The rows are grouped in 4 ways, from coarse to fine. Each group lies inside one group of the grouping before and may be the whole of it. The rows also spread widely along 12 directions, which tell nothing about the answers.
In the rows, zero is written as 128.
Known rows, each followed by its group in each grouping:
[142 106 133 166  87 130 102  98 127 133 136  95 115 124 104 133 120 158
 163 117 129 121  85 176  79 197  92 172]
Q_636 Fudi fusi Q_966
[160  91 109  88 148 161 191 142 127 168 128 145 133 190 150 124 164 129
  94 152  59  88 118 114 100  94 165 108]
Q_636 mol Deni Q_447
[138 115 137 165 170  96 138 119 181 105 138  89 118 103 164 128  78 144
 121 206  82 164 137 115 177 101 105  61]
Q_955 tis sukug Q_31
[137  84 116  61 193 159 147 124 138 144 121 122 165 139 171 128 136  86
 116 144  54  86 163 122 107  74 141 118]
Q_700 famet Ped Q_782
[121 136 210 175 120  37  91 114 151 103 123  88 110 134 132 132  72 166
 130 195 141 143 135  88  94 167  69  87]
Q_955 kef Someg Q_583
[161  79 140 149 135  91 141 111 141 173 143  87 116 168  96 118 113 150
 111 136  78 122  95  87 102 132  89 126]
Q_955 vogi zevo Q_108
[128  82 174  51 179 130 126 157 139  96 118 192 144 150 191 142 137 136
 120 148  80  81 103 105  70 131 135  98]
Q_700 mizen Batar Q_357
[146 102 179 105 122 117 172 170 110 119  80 184 137 145 182 155 122 190
 100 200  56  68 100 102  94 127 139  83]
Q_700 mizen gubod Q_884
[152 117 118 138  98 162 128 175 118 183  85 177  94  74  83 152 146 109
  94 163  75 134 145 154 103 165 136 114]
Q_636 mol Deni Q_484
[141  92 143  82 143 154 133 180 144 143 108 190 105 105 161 164 147 113
  95 166  63 100 120 141  95 158 140 107]
Q_700 zapef lol Q_769
[128 129 126 143 144 121 113 133 147 164 138 100  79 102 135 140 111  61
 111 179 113 150 181 134 153 131 123 109]
Q_955 vogi zevo Q_839
[142 143 142 113 113 144 160 152 140 149 119 131  98 132 145 165 160  73
 104 208 111 121 161 188 125 142 130 141]
Q_700 famet Ped Q_748
[145 108  89 148 128 154 172 145 147 143 128 122 140 133 139 128 135 169
 111 178  76 147 143 161  79 130 152  85]
Q_636 Femez zufe Q_352
[133 118  95 169 128 127  98  92 149 157 149  60 105 105 117 129 100  88
 140 122 122 141 151 162 137 147 105 153]
Q_636 mol gir Q_957
[115 140 115 140 156 107 112 114 141 126 148  91 166 159  87  98 126 107
 123 125 149 151 168 127  39 125 121 117]
Q_636 zolal Mefav Q_828
[135 143 152 131 138 114 110 114 161 129 158  94  90 121 146 146 121  57
 139 152 143 130 115 153 174 142  98 156]
Q_955 vogi geko Q_680
[148  84 166 119 145 102 134 137 143 124 113 144 127 159 144 124 116 180
 110 157  69 104  99  86  80 139 120  86]
Q_636 Femez Pum Q_545
[133 105 142  94  93 205 121 134  75 167 110 171  55 103 187 151 154 122
 162 195 104 107 167 186 111 167 171 119]
Q_955 vogi rurir Q_442
[154 114 119 150 127 135 170 155 134 129 149 163  92 119 155 152 125 123
 104 152  99 101  49 146 180 132 137 128]
Q_700 mizen tavo Q_654
[112 172 148 145 129  74 132 159 117 156 117 108 157 144 101 138 117  81
  82 140 139 101 161  85  72 130 113 123]
Q_955 kef Someg Q_194
[125  97 164  84 176 155 103 110 132  96 124 156  90 107 214 129 108 111
 150 196 103 114 153 138 157 110 147  79]
Q_700 zapef lol Q_739
[132 129 126 108 140 154 124 132 122 119  92 133 202 101 124 128 127 122
 141 108  87  86 122 138  85 114 123 144]
Q_636 zolal Supo Q_171
[140  97 129  85 192 146 110 150 158 112 140 181 157 103 102 123 141  96
 117 106 101 133  87 128  83 124 115 116]
Q_700 zapef Vuleb Q_210
[131 110 146 149 134 113  79 112 143 111 148 138  88 112 122 122 105 138
 148 131 142 146 101 134 101 175 110 115]
Q_636 mol gir Q_883
[135 120 107 108 162 136 161 146 148 149 159 133 130 174 109 121 166  93
  91 169 126 154 158 151  56 118 145 102]
Q_700 zapef Vuleb Q_448
[134 156 115 173 111 117 138 151 121 135 121 123 172  77 100 146 107 125
 122 108 115 107  80 136 122 138 104 152]
Q_955 vogi rurir Q_854
[155 108 167 128 127 177 104 105  94 109 127 193 105  96  92  99 134 161
 183 156 142 153  77 153 114 144 123 110]
Q_955 kef dazu Q_813
[105 133 166 100 129 111 102 108  86 136 110 107 126 149 174 141 112  82
 138 143 142  62 174 128  93 133 123 152]
Q_700 mizen tavo Q_191
[123 141 121 130 153 132 142 128 111 139  91 109 156 119 150 124 106 100
 110 177  89  99 192 111 131  78 149  94]
Q_636 Fudi zud Q_608
[137  86 126 106 147 145 118  91 159 146 156  68  89 133 199 153 119  74
 146 151  90  98 143 175 163 136 110 167]
Q_700 famet Mide Q_996
[151  85  85 132 164 155 145 117 146 144 134 109 180 112  79 111 131 140
 127 132  73 155 132 158  67 108 109 122]
Q_700 famet Ped Q_782
[145 114 172 130 110 117  89 123 178 131 142 112  62 108 121 165 135  81
 135 171 135 151 113 196 127 204  72 163]
Q_700 zapef Vuleb Q_210
[121 169 190 113  84 120 144 119  93 113 112 118 141 165 176 148 139 134
 159 178 156  77 127 156  85 149 125 154]
Q_955 vogi zevo Q_839
[144 128 105 153 110 164 149 141  55 173 116 169 122  96 112 124 119 133
 123 121 107  85  89 116 139 113 160 128]
Q_955 vogi geko Q_680
[161 133 126 150 115 141 150 135 131 170  82 113 136 110  63 128 141 103
 104 188  79 147 174 155 118 116 114 118]
Q_636 Femez Pum Q_545
[164 160 153 160 134 103 169 164 161 127 114 143 135  97  93 146 121  95
  93 177  94 133  73 118 197 103  97 120]
Q_955 vogi zevo Q_839
[117 146  97 175 121  95 127 134 171 156 126  40 145 114 130 151 100  90
  97 153 103 131 190 149 103 144 105 136]
Q_636 zolal Supo Q_171
[132 136 113 126 139 159 146  78  76 160 135  81 123 143 172 117 114  72
 152 136 124  68 146 134 191  70 149 154]
Q_955 tis sukug Q_31
[122 133 110 122 123 144 122 111  88 157 124 115 151 156 104 109 141 114
 136 117 140 110 169 141  37 131 145 138]
Q_636 mol gir Q_957
[129 176 141 163 117 108 140 127  78 139 105 141 129 135  97 112 115 107
 110 159 154 107 146 107 124 100 145 108]
Q_636 mol gir Q_957
[130 117 143 153 124  86 110 114  97 160 121 109 132 171  66 102 118 136
 109 124 133 115 143  88  37 145 112 122]
Q_636 Fudi fusi Q_966
[135 117 153 175 145  87 132 115 147 106 137 104 145 124 132 113  79 188
 131 172 110 147 104  95 111 123 100  76]
Q_955 kef dazu Q_813
[132 114 107 144 132 123 151 132 107 146 122 106 195 121 138 131 102 162
 127  93  79  73  87 101  88 114 120 138]
Q_955 vogi rurir Q_442
[121 145  95 173  94 143 136 108 103 159 174  86  94 139 133 129 130 113
 148 143 169 137 136 184 103 160 140 153]
Q_955 vogi rurir Q_442
[162 101 136 160 102 129 135 130 143 140 128 143 102 138  70 120 143 186
 128 176 107 177 107 159  56 177 109 102]
Q_636 mol gir Q_957
[166  58 112 151 147 113 153 126 169 161 146  98 105 136 124 138 109 148
 101 153  46 131  93 127 136 135  96 117]
Q_700 mizen tavo Q_654
[123 162 128 201  68  80 145 157  55 194 110 120 115 126  98 146  96 133
  83 124 137  70 116  85  95 154 133 142]
Q_955 vogi zevo Q_839

New rows, each followed by its group in each grouping:
[118 130 109 136 157  93 190 120 145 142 186  58 141 219 215 127 111 123
  99 152 121  81 131  91 115  94 153 110]
Q_955 kef dazu Q_813
[127 170  88 136 134 154 154 157 129 146 127 127 139 104 134 148 140  39
  99 133 121  98 138 160 157 110 155 150]
Q_636 Fudi fusi Q_966
[132 102  63 132 146 206 108 122 108 158 145 146  91  77 131 119 130  83
 144 121 110 133 145 175 140 131 171 128]
Q_636 Fudi zud Q_608
[146 126  76 185 105 143 162 158 134 180 130 100 137  78 118 156 108 124
 100 130  73 113 106 146 141 141 123 139]
Q_955 kef Someg Q_583
[130 105  88 161 139 141 157 108  96 131 151 122 149 169 119  87 121 194
 133 142 122 134 124 123  48 115 164  84]
Q_636 Fudi fusi Q_966
[155  96  97 126 141 142 167 156 128 194 126 123 158 137  99 132 137 117
  87 113  57  96 111 101  89 116 126 133]
Q_955 kef dazu Q_813
[140 142 143 175 147  58 125 115 168 139 147  57 143 130  98 132  88  94
 106 133 117 130 105  97 153 118  67 141]
Q_955 vogi geko Q_680
[ 97 115  72 164 181 102 115  85 143 118 209  55 125 156 168 102  85 100
 135 114 166 143 157 137 103 114 138 114]
Q_700 mizen tavo Q_654
[128 131 107 157 100 127 171 115  87 136 149 104 157 165 150 134 125 162
 132 120 135  75  89 155  75 136 138 162]
Q_700 famet Mide Q_996
[157 125 203 118 125 101 160  83 107 109 115 118 120 218 150 101 131 163
 142 195 126  90 103 104 127  97 121 108]
Q_636 Femez zufe Q_352
[147 120 159 159 140  86 125 120 205 114 115  66 124 118 134 141  96 132
 115 210  75 163 153 139 143 136  78  96]
Q_636 zolal Mefav Q_828
[115 163  70 178 126 126 126 163 159 148 159 105 106  91 117 154 122  53
  91 126 143 143 141 171 131 160 139 144]
Q_636 Fudi zud Q_608
[146  91 141 118 121 161 135  77 102 136 144 115  85 181 169 106 136 151
 166 166 122 107 124 155 115 131 151 124]
Q_636 Femez Pum Q_545
[143  74 114 102 161 142 140 132 131 172 121 119 119 129 167 140 116 111
 100 149  53  88 146 114 120 110 135 110]
Q_700 zapef Vuleb Q_210
[124 133  61 141 132 166 161 153 120 183 160 112 110 116 153 144 139  75
 105 137 108 119 156 160 125 125 168 130]
Q_955 vogi rurir Q_442
[157  56 156 112 124 154 118 116 134 150 124 131  93 123 162 137 120 179
 154 164  58 115 104 133  99 166 111 110]
Q_955 kef Someg Q_583
[166  56 109 133 138 129 128 101 129 189 120  83 149 157  70 111 123 147
 118  94  48 101 106 104  72 131  92 154]
Q_636 Fudi zud Q_608
[110 142 104 125 160 141  85 136 112 137 142 147 128  83  93 125 125  34
 124  99 160 131 155 153 103 134 128 147]
Q_700 mizen tavo Q_654
[144  85 130  88 171 190 146 134 135  88 138 199 121 136 182 105 144 181
 151 179  84 136 100 142 101 111 179  57]
Q_636 zolal Mefav Q_828
[152  90 176  91 118 159 123  83 133 109 132 122 106 179 163 120 154 159
 182 171 117 115 107 177  87 157 119 140]
Q_636 Femez Pum Q_545
[106 153  96 162 144 127 116 108 150 104 164  75 135  97 166 143  98  69
 145 140 162 133 147 191 153 131 119 153]
Q_700 mizen Batar Q_357
[160 126 177 131 102 117 132 124  87 150  95 159 129 164  54 110 149 140
 121 137 124 101  93 113  74 141 110 141]
Q_636 Femez Pum Q_545
[120 133 118 147 127 152 112 149 123  88 139 180 140  90 138 125 119 165
 147 121 137 130  77 155  79 163 149 108]
Q_636 zolal Mefav Q_828
[141 107  91 137 133 154 145  99  87 152 116 105 184 134 128 108 110 155
 143  91  87  74 114 119  92  96 141 141]
Q_636 mol gir Q_957
[144 132 128 129 151 118 114 124 137 144  86 108 199  92  68 122 110  88
 115  99  82 106 130 108 114  98  87 145]
Q_636 mol Deni Q_484
[136 147 120 196  97  80 160 134 112 141 129  93 153 128 113 148  94 140
 101 122 123  84  77 128 127 138 100 159]
Q_700 mizen tavo Q_654
[138 148 197 163 113  76 152 126 128 113 105 111 117 148 151 132  98 170
 120 236 117 127 140 100 129 122 107  72]
Q_955 kef Someg Q_583
[157  82 115 166 141 137 165 102 119 117 162 135 111 142 145 109 108 197
 139 157 100 127  58 135 137 114 135 100]
Q_700 famet Mide Q_996
[130 136  51 204  92 181 158 123  74 162 150 118 142  82 119 119 106 167
 146 120 133 124 106 171 112 135 164 131]
Q_955 kef dazu Q_813
[119 170 125 183  90  98 140 150  70 134  99 137 170 109 126 140  90 142
 107  87 134  42  73  97 113 134 138 152]
Q_636 Femez Pum Q_545
[151 104 162  79 145 147 142 143 132 149  86 153 101 134 181 147 135 103
 109 192  52  84 155 114 149 107 144  98]
Q_636 mol gir Q_957
[115 142  65 223 133  81 155 149 130 131 155  91 166  93 124 138  64 145
  87 103 120 110  89 114 125 123 122 120]
Q_700 mizen tavo Q_191
[121 121 151 131 169 111 105 141 140  69 131 176 174  95 120 116 104 165
 134 132 133 141  82 119  66 133 113  84]
Q_700 zapef Vuleb Q_448
[152 128 122 153 122 136 184  74 119 121 175  81 112 222 148  98 143 152
 151 175 152 122  97 160 131 104 145 133]
Q_636 Fudi zud Q_608
[133 139 126 113 150 133 161 139 143 164 118  88 142 141 152 139 134  75
 102 192  85 117 198 129 123  93 132 108]
Q_955 kef Someg Q_583
[110 148 165  95 121 130 114  88  80 125 144 111 110 189 157 124 148  70
 161 149 194  86 162 167  82 137 133 169]
Q_700 mizen tavo Q_191
[163 101 130 140 154 144 147 153 174 106 152 191  78 120 116 120 140 152
 111 187 100 183  73 140 142 138 140  63]
Q_636 mol Deni Q_447
[121 172 158 145 137 115 130  86 114  96 122  84 199 136 113 101 109 127
 165 160 165 130 148 138  96  94 102 128]
Q_955 kef dazu Q_813
[141 122 188 160 102  66 119 163 159 122  84 130 114 111 127 164  98 165
  94 187  77 113 109 105  98 183  84 102]
Q_636 Fudi fusi Q_966
[134  93 121 120 159 148 101 109 108 146 121 134 116 114 128 110 110 107
 134 121  95 103 135 109 123 116 138 115]
Q_636 Fudi fusi Q_966
[141  99 129  69 206 124 148  96 143 146 149  86 151 196 153 110 134  39
 112 129  93  82 153 101 144  51 122 142]
Q_700 mizen gubod Q_884
[123 123 102 118 142 175 158 123  66 121 109 151 184 102 185 128 111 147
 145 124  95  56 115 138 120  82 170 125]
Q_700 famet Mide Q_996
[144 147 207 158  69 113 116  75  78 124  84  98  82 144 147 132 106 140
 167 209 144  86 135 150 162 145 106 145]
Q_636 Fudi fusi Q_966
[145 122 173 121  87 131 143 162 139 146  74 135  80 105 200 189 123 120
 107 210  55  70 132 149 162 168 126 128]
Q_636 Fudi fusi Q_966
[113 128 179 106 152 120  92  80  72 116 108 122 113 126 182 116  90  92
 155 161 141  68 165 106 150  92 134 122]
Q_700 famet Ped Q_782
[156  72 144 121 109 152 129 146 128 166 106 154  58 102 155 163 129 134
 117 191  58 115 129 161 132 172 123 117]
Q_700 mizen tavo Q_654
[178  76 141 142 119 120 153 100 170 163 144  85  75 176 124 131 133 139
 118 173  72 133  95 140 149 144  97 133]
Q_636 mol Deni Q_447
[155 116 176 166 137  92 126  98 123 119 119 119  80 117 132 124  84 120
 128 193 113 120 103 114 213 105  96 108]
Q_700 mizen tavo Q_654
[145 134 158 134 139 125 123  94  85 119  85 133 180 120  99  99 101 136
 146 123 112  85 107  94 134  78 113 124]
Q_636 mol Deni Q_484
[139 109 110 140  92 181 114 157 137 152  90 144 105  50 135 168 132 131
 134 171  68 132 149 200 101 191 130 131]
Q_636 Fudi fusi Q_966
[142 109  65 115 167 190 153 122 153 130 142 115 172 106 154 121 134 106
 140 116  76 120 121 171 132  93 152 128]
Q_636 Femez zufe Q_352
[144  65  81 118 130 199 123  91 127 151 162 103 103 122 155 129 137 130
 173 132  98 132 128 214  99 155 134 157]
Q_700 mizen gubod Q_884
